The same things were measured in two ways. Each way mixes the same 10 hidden numbers, adds some noise and spreads widely along 6 directions of its own, which tell nothing about the thing.
Some things both ways: the first way, then the second way.
[-34 23 -24 24 0 3 -25 -12 -3 -2 -3 2 20 32 -3 -3 -33 7]
[-4 44 -8 2 20 14 7 -1 7 -10 -2 11 -16 27 19 21 -46 -8 -28 -15 0 2]

[52 41 -38 -28 -31 8 -6 -56 -90 -57 23 -24 22 -40 -25 -37 21 15]
[23 -6 -15 -23 -20 -23 -45 -11 -35 -10 58 3 36 1 -2 0 -10 -17 -3 23 -8 -24]

[43 8 -3 -58 -17 14 -28 -17 10 -32 18 14 -23 18 -25 -42 39 -21]
[-33 -53 -13 29 26 64 23 12 -55 -17 -84 -46 -21 -55 42 29 9 20 -22 -27 42 30]

[28 15 -25 7 -9 62 -10 -20 28 -7 0 -34 -2 7 13 -39 44 1]
[-18 24 -27 -26 -8 -10 13 -28 -1 24 7 -17 40 -15 27 18 15 -31 -26 -48 30 -2]

[23 20 27 11 -9 -25 -2 -7 -43 -6 22 -11 31 16 -21 -5 10 43]
[21 69 24 -37 -22 -35 -13 13 18 9 48 -19 18 -24 -3 36 21 -22 4 2 -29 -15]

[-30 -19 -6 20 -36 -35 -17 -4 8 -34 31 16 64 23 8 10 10 31]
[-31 -10 -28 -7 38 0 8 -14 -20 8 7 12 28 -3 20 21 -63 19 -29 -31 39 4]

[35 -7 -16 0 -51 16 -2 -9 33 8 -9 -48 -20 -48 7 -19 19 -8]
[-16 84 7 -21 -9 -8 12 16 1 -1 -7 18 26 2 5 7 -2 16 -6 -7 -6 2]

[-30 38 55 -15 34 65 12 -19 64 16 -18 -69 -52 -8 35 2 -33 -37]
[-16 -1 8 3 -16 6 1 -14 -12 4 39 26 71 10 -18 -17 2 34 2 -4 -15 -49]

[0 -8 0 3 -2 13 9 -4 6 -22 -6 -40 12 -27 4 14 -29 20]
[16 -9 15 16 3 10 1 -38 16 -49 -18 13 -51 41 -18 -13 -22 -38 -21 5 -27 2]

[2 25 9 -6 -13 -2 23 -15 7 9 13 0 8 44 2 8 -17 18]
[30 -74 20 -2 0 -1 -42 6 -48 -7 27 -7 35 -28 3 -9 19 39 26 36 16 -17]

[-26 28 -62 13 -3 40 -8 -16 53 13 -6 -4 -9 16 57 16 -23 -21]
[-11 31 -36 -9 -4 -36 -26 -48 4 12 19 76 24 69 -4 -15 -51 -21 -52 -37 20 -8]

[-22 -8 2 3 -6 17 -29 -1 64 36 20 5 -26 75 -5 -27 21 -32]
[-20 -10 -16 10 8 -19 -11 -18 20 6 24 42 18 33 -28 -29 -25 9 -26 -12 0 -22]

[10 20 -49 -1 -40 55 -8 -15 17 26 -36 -26 -35 -21 7 -36 -5 -21]
[11 -26 -2 11 22 34 -2 3 -40 -22 2 17 12 6 30 -4 -4 46 29 33 19 -15]

[-43 -3 -76 34 -38 -11 14 -34 -25 -10 -8 -9 41 -16 -4 25 -26 15]
[35 -2 26 6 7 -18 -44 43 17 2 21 12 -11 12 -6 -27 23 20 13 58 -3 10]

[38 -19 -7 -2 12 -16 -37 18 16 -6 24 23 -8 6 -1 -35 51 -25]
[-43 38 -37 -26 19 8 47 -12 1 25 -48 -39 3 -22 4 3 -56 -9 -14 -82 38 20]

[52 54 10 -42 22 17 6 -35 -54 -19 -1 22 -37 1 -41 -43 64 -26]
[-18 42 7 6 -9 5 13 -4 28 -12 -37 6 -52 15 -10 39 39 -35 -20 -21 -3 7]

[-18 -8 -42 6 -39 21 -33 6 0 9 -3 -11 -9 -3 20 18 -23 14]
[-4 36 -27 -44 -21 -39 -41 -7 -13 12 64 12 46 3 2 20 16 -23 -21 12 10 -21]

[51 10 4 -29 32 8 39 -10 -33 -7 23 -3 2 -29 30 16 38 1]
[43 -21 36 41 -47 -11 -16 3 -3 17 1 6 -2 -1 -36 -31 29 -8 25 -2 -42 -16]

[-43 -10 -7 26 -8 33 -31 17 23 16 -23 -13 -23 -6 19 19 -10 -7]
[-6 39 27 1 14 21 41 33 35 -14 -38 -45 -30 -41 11 10 48 12 31 0 -14 6]

[34 -31 -40 10 7 -3 4 25 -1 7 -11 24 -2 -44 6 -23 46 -13]
[-16 25 9 15 4 -22 -26 35 15 21 7 54 45 38 -21 -21 -27 31 -25 -4 9 11]

[-46 42 1 15 -20 36 3 -42 16 32 -1 -71 -16 31 6 13 -63 -2]
[15 39 -21 -53 -23 -26 -38 -23 -8 10 73 13 35 25 -1 13 13 -14 -2 12 5 -46]

[-11 -17 12 -15 -6 -23 -32 -4 -28 -16 21 -40 18 -41 -27 -33 -21 12]
[20 -61 11 -32 56 37 32 8 -7 -9 16 -91 -25 -57 -1 -10 -16 47 77 28 16 -18]

[-38 -27 -37 22 -38 28 -49 -7 75 21 -10 -53 -14 27 -19 -18 -28 -15]
[-31 -1 -58 -39 14 -16 -36 -4 -14 28 21 -13 26 0 25 23 -4 -29 -60 -14 67 21]

[58 25 -4 12 -19 32 18 -15 31 42 2 -53 -26 20 5 -27 7 0]
[52 -10 28 -23 -27 -20 -32 12 -20 1 -5 -37 24 -47 13 -22 55 2 38 5 3 2]

[-3 3 42 11 38 -27 5 28 -25 -3 -17 3 -1 -28 -4 -4 -47 7]
[27 -42 23 -21 21 -8 -24 12 3 -19 13 -33 7 -21 -6 -20 3 16 25 23 10 0]

[60 23 18 -15 13 -46 41 -13 -42 -40 13 15 24 -30 -12 23 31 31]
[26 -7 56 30 -21 -28 -35 4 10 -33 -30 35 -40 21 -44 -2 -4 -23 -19 13 -37 27]

[3 17 65 -3 -2 -19 28 -27 -17 -32 17 -7 30 40 -45 -4 26 29]
[-2 -91 23 29 18 18 -27 12 -29 -21 -13 -12 3 -25 1 23 19 20 -4 16 19 9]

Other things, the second way, with their names:
Z82: [9 -44 29 40 21 57 3 12 -38 -38 -39 8 7 12 11 -30 -31 44 -1 25 -6 8]
Z46: [34 -65 8 21 13 17 5 -16 23 18 -16 -19 -58 16 -14 -36 43 0 44 11 20 -5]
Z596: [37 9 13 4 -29 -13 -8 -10 4 7 58 20 53 6 -8 -39 33 16 43 18 -34 -56]
Z947: [-18 -1 -29 4 8 16 23 -46 -12 -29 26 36 29 36 -6 -30 -54 9 -6 -3 -15 -39]
Z377: [-19 26 -6 13 26 1 27 -7 29 -3 -31 -8 -34 -14 31 31 -6 -28 -38 -37 11 26]
Z271: [19 27 26 14 3 15 25 -28 39 -25 18 24 -50 43 -22 -3 11 -5 18 24 -47 -38]
Z459: [-27 8 -35 -23 12 47 26 15 -52 31 -9 -43 50 -32 27 4 -22 44 11 -28 43 -9]
Z157: [-20 -10 -6 0 7 58 13 -2 -59 -26 -12 -3 41 1 10 7 -37 46 7 -4 6 -24]
Z684: [37 29 5 -16 -18 3 30 -27 5 -2 -35 -51 -52 -25 -2 -1 3 -41 43 -40 -16 -5]
Z537: [-11 33 -3 2 -6 -1 -3 -17 16 -2 -55 34 -23 42 -11 -13 -1 -15 -33 -34 18 20]
Z577: [4 -1 16 12 6 -18 -20 -23 55 -14 -10 34 -76 70 -45 0 10 -45 -33 11 -3 14]
Z821: [-2 0 -7 -8 4 -4 -14 11 -32 30 -10 3 12 -15 19 35 0 19 10 -24 47 11]
Z117: [27 -41 45 36 33 15 -16 -22 41 -77 -16 20 -33 27 13 -21 10 -10 -34 16 -28 -5]
Z788: [24 -28 -1 5 30 -20 -31 -10 46 -16 -8 9 -76 39 -19 -3 -4 -30 0 7 19 11]
Z967: [-9 -24 -4 20 39 19 19 -13 8 -8 -39 10 -19 25 -16 -25 -79 26 -1 -42 17 6]
Z275: [-33 8 -18 -49 9 28 21 9 -27 14 16 -67 31 -47 4 27 9 23 15 -7 26 -18]
Z486: [29 -20 3 -12 16 -6 37 -44 23 -2 -12 -26 -39 -3 -11 -45 -12 -15 37 -12 -4 -1]
Z43: [-18 40 -17 -19 22 13 18 14 -1 30 -19 -24 -2 -16 25 30 -19 12 -9 -42 36 11]
Z552: [10 9 -21 -42 -23 -7 -31 -26 1 0 34 -4 16 45 -41 -31 -12 -21 1 4 0 -32]
Z878: [-1 77 -26 -37 -3 -26 23 -38 8 15 52 23 29 11 15 4 -35 -10 -11 -23 -11 -33]
Z818: [18 -49 -18 -12 10 72 26 -44 -46 -8 6 -42 -27 34 -25 -6 -60 12 63 -8 11 -48]
Z902: [-3 -42 4 15 -9 34 16 13 -36 -15 -5 -27 18 -23 -26 -32 -4 34 46 21 -20 -25]
Z423: [-29 -2 -27 14 0 3 -12 -30 -19 -3 -18 44 -22 49 -30 17 -59 -17 -44 -34 12 1]
Z404: [12 -2 -6 -21 -14 -27 -22 -7 29 8 -7 -28 -33 -15 -15 -13 62 -32 -7 0 9 2]
Z605: [-37 79 -6 0 -21 -9 12 -7 45 8 24 39 34 34 -7 -8 36 -19 -58 -5 -29 -23]
Z276: [36 -26 40 13 9 16 2 -16 -22 2 29 7 -20 16 -12 29 -31 7 28 21 -14 -13]
Z456: [-38 51 -26 -33 0 -14 19 -28 5 -35 46 50 36 48 -47 -21 -62 18 22 7 -27 -51]
Z827: [-46 10 -41 -1 0 -24 -23 -39 11 35 -11 60 -9 40 5 38 27 -21 -78 -47 58 3]
Z919: [27 -18 16 7 -10 7 -32 -12 -19 -26 41 34 12 31 2 -10 25 9 3 54 -14 -27]

Some of these things the first way, each followed by its name:
[26 -79 -79 -8 -24 3 -33 27 2 -20 45 -11 37 -60 41 0 45 26] -> Z967
[3 11 -56 -18 38 25 35 -15 -36 3 -6 34 0 -18 13 -10 22 -18] -> Z46
[-51 -2 42 -8 7 -11 -9 -4 11 -14 5 -24 -5 3 -6 26 -48 -1] -> Z275
[15 -28 54 5 31 -22 43 16 -21 45 13 -20 -1 29 -26 -4 -27 10] -> Z818
[40 15 -23 -32 -5 49 -32 -3 -2 -12 -9 11 -39 -17 3 -68 32 -36] -> Z947
[-13 -3 0 20 -2 4 -50 26 31 5 -4 33 9 52 0 -20 18 2] -> Z377
[-23 -25 28 -56 -21 -10 28 -15 17 -27 32 -16 13 -41 33 20 -3 -8] -> Z827
[-34 34 -31 -9 16 42 -4 -10 -1 17 -13 12 -14 24 19 12 -17 0] -> Z271
[5 27 35 8 22 -22 49 -7 1 1 -12 -37 41 -27 4 29 -25 44] -> Z276
[31 -14 13 0 -5 2 35 0 52 30 -2 -13 -26 18 -2 -15 14 -26] -> Z537
[20 18 32 6 3 -19 60 -28 12 -22 -10 5 28 42 -41 -29 -11 1] -> Z82
[-10 -1 -10 15 -42 11 -38 14 67 42 9 -12 -3 51 26 -23 -13 0] -> Z878
[9 33 10 22 27 -1 9 -1 52 34 -6 22 -14 66 -2 -31 9 -26] -> Z486
[3 -18 -37 4 8 -19 -23 16 -66 4 9 33 10 -14 -20 -19 13 8] -> Z788
